The groups are shells around one centre, one inside the other: the same stretched ball of 7 dimensions in 10 sizes.
In the rows, 128 means zero.
Some rows, each with its group after it:
[ 87  98 118 175 139 174 175 134  92  99 148 140 144 137  94 118 160  97
 114 100  91] | Z_627
[ 91  98 122 178 111 178 162 141 105 112 134 148 151 123  97 104 151 120
 113  87  82] | Z_671
[ 90  96 134 183 128 177 163 124  92 128 135 145 144 121  94 102 152 137
 105  85  73] | Z_671
[ 83 116 128 189 124 169 164 156 103 118 137 129 144 126  99 100 141 139
  98 108  79] | Z_442
[115 115 127 186 138 186 173 132  90 146 125 139 148 127  90 106 165 166
 102 112  62] | Z_268
[ 97 120 114 174 111 176 166 150 112 111 117 150 163 122 116 117 162 142
 108  83  91] | Z_280
[ 83  99 130 182 130 161 167 144  95 111 144 132 154 117 110 110 142 115
 108  82  92] | Z_268
[ 82 108 116 170 119 177 168 147 109 104 120 148 160 123 112 123 159 127
 111  86  99] | Z_923
[113 103 117 176 133 174 180 161  96 126 129 129 171 116 106 122 156 129
 120 104  92] | Z_671
[ 99  91 123 167 180 186 197 130  73 126 129 128 161 126  95 146 173 122
 120 119 102] | Z_942
[119 141 100 172 147 176 192 151  98 110 122 139 164 141 117 141 187 141
 108 112  95] | Z_312
[ 96  72 127 166 150 166 183 137  82 112 142 132 176 106 114 136 154  91
 130  72 113] | Z_707
[102  99 133 184 122 180 163 133  95 138 128 143 152 115  95  99 151 150
 106  89  69] | Z_671
[121  93 120 178 132 173 179 155  91 130 138 129 171 113 102 116 154 120
 125  98  87] | Z_923
[ 98 113 126 178 151 181 176 112  84 126 130 147 142 135  98 120 175 146
 100  94  76] | Z_442
[101 114 108 175 149 169 189 164  95 102 141 123 162 134 106 133 162 106
 117 120 103] | Z_627
[133 111 127 192 127 179 171 142  90 152 137 133 152 122  87  93 157 158
 108 110  53] | Z_280
[104 120 117 185 127 183 172 152 101 123 131 136 146 136  89 106 159 143
 105 123  72] | Z_923
[ 66 102 118 166 131 180 171 143 105  96 118 147 158 124 111 132 159 119
 111  89 110] | Z_280
[ 96 102 118 180 110 168 165 158 107 108 140 138 159 120 105 106 146 112
 115  89  88] | Z_671
[113 119 103 176 114 164 177 173 110 100 139 134 170 127 116 120 158 108
 120  97  97] | Z_942
[108  96 109 161 129 186 183 157 103 117 110 143 183 112 113 141 169 126
 130  93 110] | Z_312
[ 96 119 108 163 147 180 187 144  99 104 114 144 169 129 120 148 179 131
 114  96 111] | Z_930
[108 121 108 172 139 174 184 145  97 107 130 141 161 134 111 132 175 124
 113  99  95] | Z_923
[ 98  86 130 179 151 155 180 141  80 114 157 122 164 113 112 122 146  95
 119  80 100] | Z_707
[ 93  79 139 190 101 169 150 146 100 130 147 137 150 106  90  80 127 121
 113  79  68] | Z_942
[ 67 140 113 172 153 191 179 123 100  99 113 152 131 156 100 134 184 153
  89 121  90] | Z_312
[ 99 103 117 169 153 197 186 144  91 128 114 137 159 128  90 134 171 144
 116 128  92] | Z_442
[101 111 113 177 130 182 178 172 105 120 123 128 164 124  98 120 154 135
 116 125  93] | Z_627
[103 136 120 195 107 182 159 161 113 133 126 137 138 135  88  85 149 171
  92 127  55] | Z_312
[ 89 119 111 168 155 194 186 135  95 111 116 145 148 144  94 138 181 140
 108 125  94] | Z_280
[ 74  81 121 157 146 173 179 120  90  92 130 151 166 118 119 146 168  91
 123  61 121] | Z_312
[102 125 111 176 136 194 179 146 102 122 116 143 149 140  90 121 174 154
 106 129  79] | Z_268
[102 125 117 187 103 160 162 162 113 111 137 138 158 123 116 100 147 134
 103  84  81] | Z_707
[116 114 107 173 115 177 175 163 109 115 123 141 171 122 110 121 164 130
 120  97  92] | Z_280
[ 80 119 108 167 146 169 183 138  98  83 134 144 154 141 118 141 174 103
 110  92 111] | Z_930
[ 98 124 112 168 153 186 187 138  95 117 110 143 160 133 110 143 182 150
 107 109  98] | Z_930
[102 100 113 168 153 176 187 129  86 104 142 141 156 135 101 135 175 102
 120  98  98] | Z_930
[ 93  78 131 172 131 180 168 126  90 123 132 146 160 111  99 116 155 118
 120  76  90] | Z_930
[ 77  92 127 170 164 178 182 116  80 107 139 139 145 133  97 133 167 109
 111  98  99] | Z_442
[120 105 109 174 128 187 181 158 100 123 128 137 164 128  92 119 166 125
 124 118  84] | Z_280
[ 87 127 114 171 165 188 189 134  90 115 115 138 149 142 103 142 181 151
 100 124  96] | Z_442
[ 85  90 134 175 167 172 183 128  76 125 135 127 158 116 105 132 156 125
 111  95 100] | Z_942
[121 128 111 180 117 190 172 146 106 132 116 149 153 134  94 108 173 163
 107 113  66] | Z_930
[ 89  94 128 179 121 169 163 131  97 111 144 145 150 121 102 105 150 112
 111  75  84] | Z_671
[109 108 112 169 164 175 195 144  83 114 133 129 166 130 107 144 175 116
 120 111 104] | Z_280
[ 91  99 134 184 102 176 152 145 107 133 121 146 157 105 105  94 140 154
 105  75  75] | Z_312
[120  88 128 179 134 185 174 134  86 144 133 138 160 115  88 109 159 137
 120  99  72] | Z_268
[ 96 111 113 169 147 169 184 141  93 103 131 138 166 127 119 140 170 115
 114  88 107] | Z_671
[124 108 122 193 124 178 171 162  95 141 145 123 149 127  79  90 146 139
 112 130  58] | Z_707
[114  90 115 174 113 182 173 172 106 126 125 133 176 108  99 114 148 122
 130 105  92] | Z_942
[ 96  91 124 180 147 165 181 157  87 113 153 118 159 121  98 118 145  98
 120 111  96] | Z_627
[103 106 118 168 142 184 179 119  91 119 122 153 157 128 106 131 179 136
 112  85  89] | Z_930
[104 133 114 181 158 188 187 147  91 127 123 130 145 144  91 126 175 158
 100 142  79] | Z_627
[119 104 121 186 133 171 176 151  91 129 148 127 155 125  93 105 153 123
 115 109  73] | Z_923
[ 60  96 118 163 132 176 173 147 106  88 122 144 161 122 115 136 155 106
 115  86 119] | Z_627
[ 99  91 124 177 119 173 166 137  97 115 141 145 155 120  99 107 153 112
 117  81  84] | Z_923
[101 123 111 170 136 191 179 139 102 120 108 149 157 133 104 131 179 156
 107 108  89] | Z_268
[ 87 107 137 192 136 180 162 122  88 134 141 139 127 132  81  91 150 150
  94 108  58] | Z_707
[ 79 110 123 182 109 172 158 145 110 106 134 146 145 127 102 101 148 127
 103  88  82] | Z_268
[ 97 115 107 171 125 177 177 154 107 100 128 143 160 133 107 126 166 116
 116 102  98] | Z_923
[ 86 120 122 176 147 174 179 142  95 116 120 136 158 125 115 131 164 146
 101  99  97] | Z_442
[128 113 123 183 159 187 186 125  77 147 132 134 149 134  86 118 177 156
 108 121  64] | Z_707
[108  94 115 178 122 182 174 162 101 118 139 132 158 125  87 109 151 112
 124 118  84] | Z_627
[ 80  88 120 163 140 199 176 130  96 114 112 152 155 125  90 132 169 128
 119 105  99] | Z_312
[117 100 124 174 123 178 169 124  94 131 125 153 164 115 109 115 169 141
 115  67  79] | Z_942
[ 99 116 127 184 156 184 177 113  81 129 137 141 133 142  86 113 172 147
  98 113  67] | Z_707
[104 138 111 183 125 171 174 159 107 114 126 136 155 133 113 116 163 149
 100 107  83] | Z_442
[104 118 114 174 151 189 186 148  93 127 117 134 157 133  96 131 172 150
 109 128  88] | Z_268
[ 73 109 130 179 147 160 174 139  91 106 138 130 154 121 118 125 150 122
 101  84 102] | Z_942

New rows, each followed by its group:
[109  75 122 173 151 163 187 146  80 111 159 123 169 116 102 127 153  77
 133  92 103] | Z_942
[118  80 127 179 121 186 168 139  92 140 134 141 160 112  84 101 152 129
 124  96  71] | Z_442
[107 100 109 166 124 179 178 156 104 109 123 143 174 118 111 131 165 116
 126  90 103] | Z_268
[ 72 111 115 169 124 161 169 136 106  80 138 150 155 130 125 128 161  98
 108  64 109] | Z_707
[130  86 124 178 139 174 181 138  82 137 144 133 168 114  97 115 160 119
 126  92  80] | Z_280
[ 96  88 134 182 139 170 171 137  86 128 143 130 156 113  99 110 146 122
 113  90  84] | Z_923
[109 102 135 189 131 170 165 122  85 138 145 140 144 121  95  96 154 142
 103  84  62] | Z_930
[104  97 122 171 147 184 181 136  88 128 123 138 164 119 101 130 167 135
 117 100  92] | Z_923
[122 130 109 180 113 176 173 161 110 123 122 141 165 126 111 113 165 150
 109 101  79] | Z_442
[ 97 111  98 155 151 173 195 151  98  85 123 142 179 131 127 162 183  96
 127  91 129] | Z_312
[ 99  91 126 172 159 186 187 145  84 134 121 127 167 114  97 134 161 137
 119 115  98] | Z_942
[ 99 122 109 171 119 181 173 152 111 109 115 149 162 128 112 125 169 139
 110  95  94] | Z_671
[105  90 125 178 130 183 173 149  94 132 131 134 160 116  90 111 151 130
 119 107  82] | Z_923
[ 82 110 117 177 127 181 168 130 101 100 139 150 136 143  90 111 164 116
 106 103  81] | Z_942
[ 81  97 118 168 129 189 172 149 105 112 114 145 161 121 100 127 159 130
 116 103 100] | Z_930
[ 74 117 116 168 166 186 187 128  89 102 121 141 145 143 101 144 178 130
 104 117 103] | Z_930
[127 109 108 173 136 179 186 156  95 124 129 134 172 124 104 128 170 127
 124 108  90] | Z_268
[ 90 118 114 170 153 175 185 132  91 103 129 142 155 137 112 139 176 123
 108  98 101] | Z_923
[135 107 116 182 110 180 171 162 103 143 123 137 172 112 100 104 157 151
 120  99  72] | Z_627
[118 105 124 186 147 186 181 149  86 144 134 125 151 128  81 109 158 147
 112 134  68] | Z_930
[ 86  82 121 159 170 176 192 123  77 105 132 137 169 120 112 154 172  97
 125  84 120] | Z_942
[103 100 106 161 155 171 192 132  87  93 140 142 168 133 115 150 181  88
 126  86 114] | Z_942
[ 96  95 110 165 149 184 186 141  92 102 135 140 158 135  95 136 171 100
 125 111 102] | Z_442
[ 87  81 125 168 113 190 162 136 104 119 118 155 161 112  96 113 155 126
 122  81  91] | Z_312
[104 122 116 183 119 187 170 165 109 130 116 136 155 127  94 107 156 161
 106 124  75] | Z_442
[ 64 115 121 170 165 172 184 131  89  96 129 136 148 137 113 143 168 121
 101 102 111] | Z_627
[116 130 104 177 107 167 172 164 114 108 128 143 168 127 120 116 164 132
 112  88  89] | Z_942
[140  98 111 172 135 189 184 141  90 136 130 142 168 124  91 121 176 130
 129 107  77] | Z_942
[108  94 119 175 119 182 171 155 102 125 127 139 166 115  97 113 154 127
 122  99  87] | Z_923
[ 91  90 120 161 155 181 186 133  87 113 118 141 173 115 115 149 171 120
 122  84 115] | Z_707
[121 123 109 180 139 166 185 156  95 114 143 129 162 133 109 123 167 120
 114 108  88] | Z_442
[ 77 104 122 179  93 173 150 140 116  99 134 157 145 125 104  96 147 118
 107  71  82] | Z_312
[109 125 112 179 114 179 171 162 111 122 118 141 163 124 108 113 161 152
 108 104  83] | Z_280
[ 88 117 125 183 115 175 161 143 106 119 126 145 148 125 105 103 153 148
  99  91  77] | Z_923
[139 104 114 182 153 175 193 158  82 137 145 118 166 126  92 121 164 123
 124 128  80] | Z_942
[124 111 105 171 118 193 177 149 106 123 118 151 163 131  94 119 176 138
 122 110  80] | Z_707
[ 77 114 110 172 114 172 169 172 117  92 124 138 163 125 114 122 150 114
 113 100 108] | Z_942
[114 108 116 178 154 180 189 153  87 128 134 124 160 129  94 126 164 129
 117 127  87] | Z_268
[ 80  86 125 171 132 168 171 139  95 103 139 139 161 116 110 123 150  99
 119  77 105] | Z_671
[ 84 107 111 161 161 188 190 131  91 101 120 145 156 138 103 150 182 119
 115 110 109] | Z_280
[ 84  87 128 176 140 161 175 153  91 110 143 125 167 110 113 123 142 102
 118  85 107] | Z_627
[105 107 117 186 107 181 164 167 110 121 136 134 151 126  86  94 145 129
 114 119  72] | Z_707
[101 121 110 169 143 199 183 141 100 122 106 147 155 137  95 133 181 156
 109 124  88] | Z_930
[105  93 128 181 152 176 181 138  81 130 143 126 154 123  91 116 156 123
 115 110  82] | Z_923
[ 99 118 119 177 126 175 173 154 104 121 118 138 165 119 114 121 159 148
 107  94  91] | Z_930
[ 85 126 123 192 126 169 165 148 102 112 144 133 133 140  94  96 149 136
  93 115  70] | Z_707
[ 90 117 132 186 167 179 181 124  79 133 133 129 138 135  93 119 164 155
  95 120  75] | Z_942
[ 72 116 118 173 142 169 176 139  99  93 133 140 150 134 114 130 162 117
 103  93 104] | Z_671
[ 89  95 116 168 128 170 174 145 100  97 135 143 165 121 113 128 159  99
 121  79 107] | Z_923
[104 122 117 186 128 165 172 153  99 113 145 132 150 133 104 107 155 126
 105 104  79] | Z_268
[133 100 130 186 139 187 176 132  82 160 130 135 156 118  84 102 162 161
 113 110  57] | Z_627
[ 87 124 114 179 131 183 174 154 105 110 124 138 146 138  97 117 161 140
 103 122  86] | Z_671
[139  91 120 180 128 169 180 160  90 139 143 126 178 107 103 112 153 119
 130  94  82] | Z_627
[106  96 132 189 139 161 172 140  84 127 157 124 151 120  98 102 145 116
 110  94  76] | Z_280
[109  97 123 175 134 180 173 127  90 127 131 146 158 121 100 117 166 131
 115  85  81] | Z_923
[ 95  99 113 167 159 172 192 155  89 106 133 125 171 123 111 146 164 105
 123 109 115] | Z_442
[ 98  72 137 183 127 152 165 136  85 118 164 130 161 104 107 102 134  89
 121  60  88] | Z_312
[ 97 115 108 170 150 172 188 147  94  98 136 135 160 137 110 139 172 109
 115 106 105] | Z_671
[102 100 114 167 134 185 178 132  96 112 125 150 160 128 101 129 174 121
 120  93  94] | Z_671
[ 95 122 133 198 128 158 162 139  93 124 154 130 135 130 100  89 143 139
  91  96  63] | Z_312
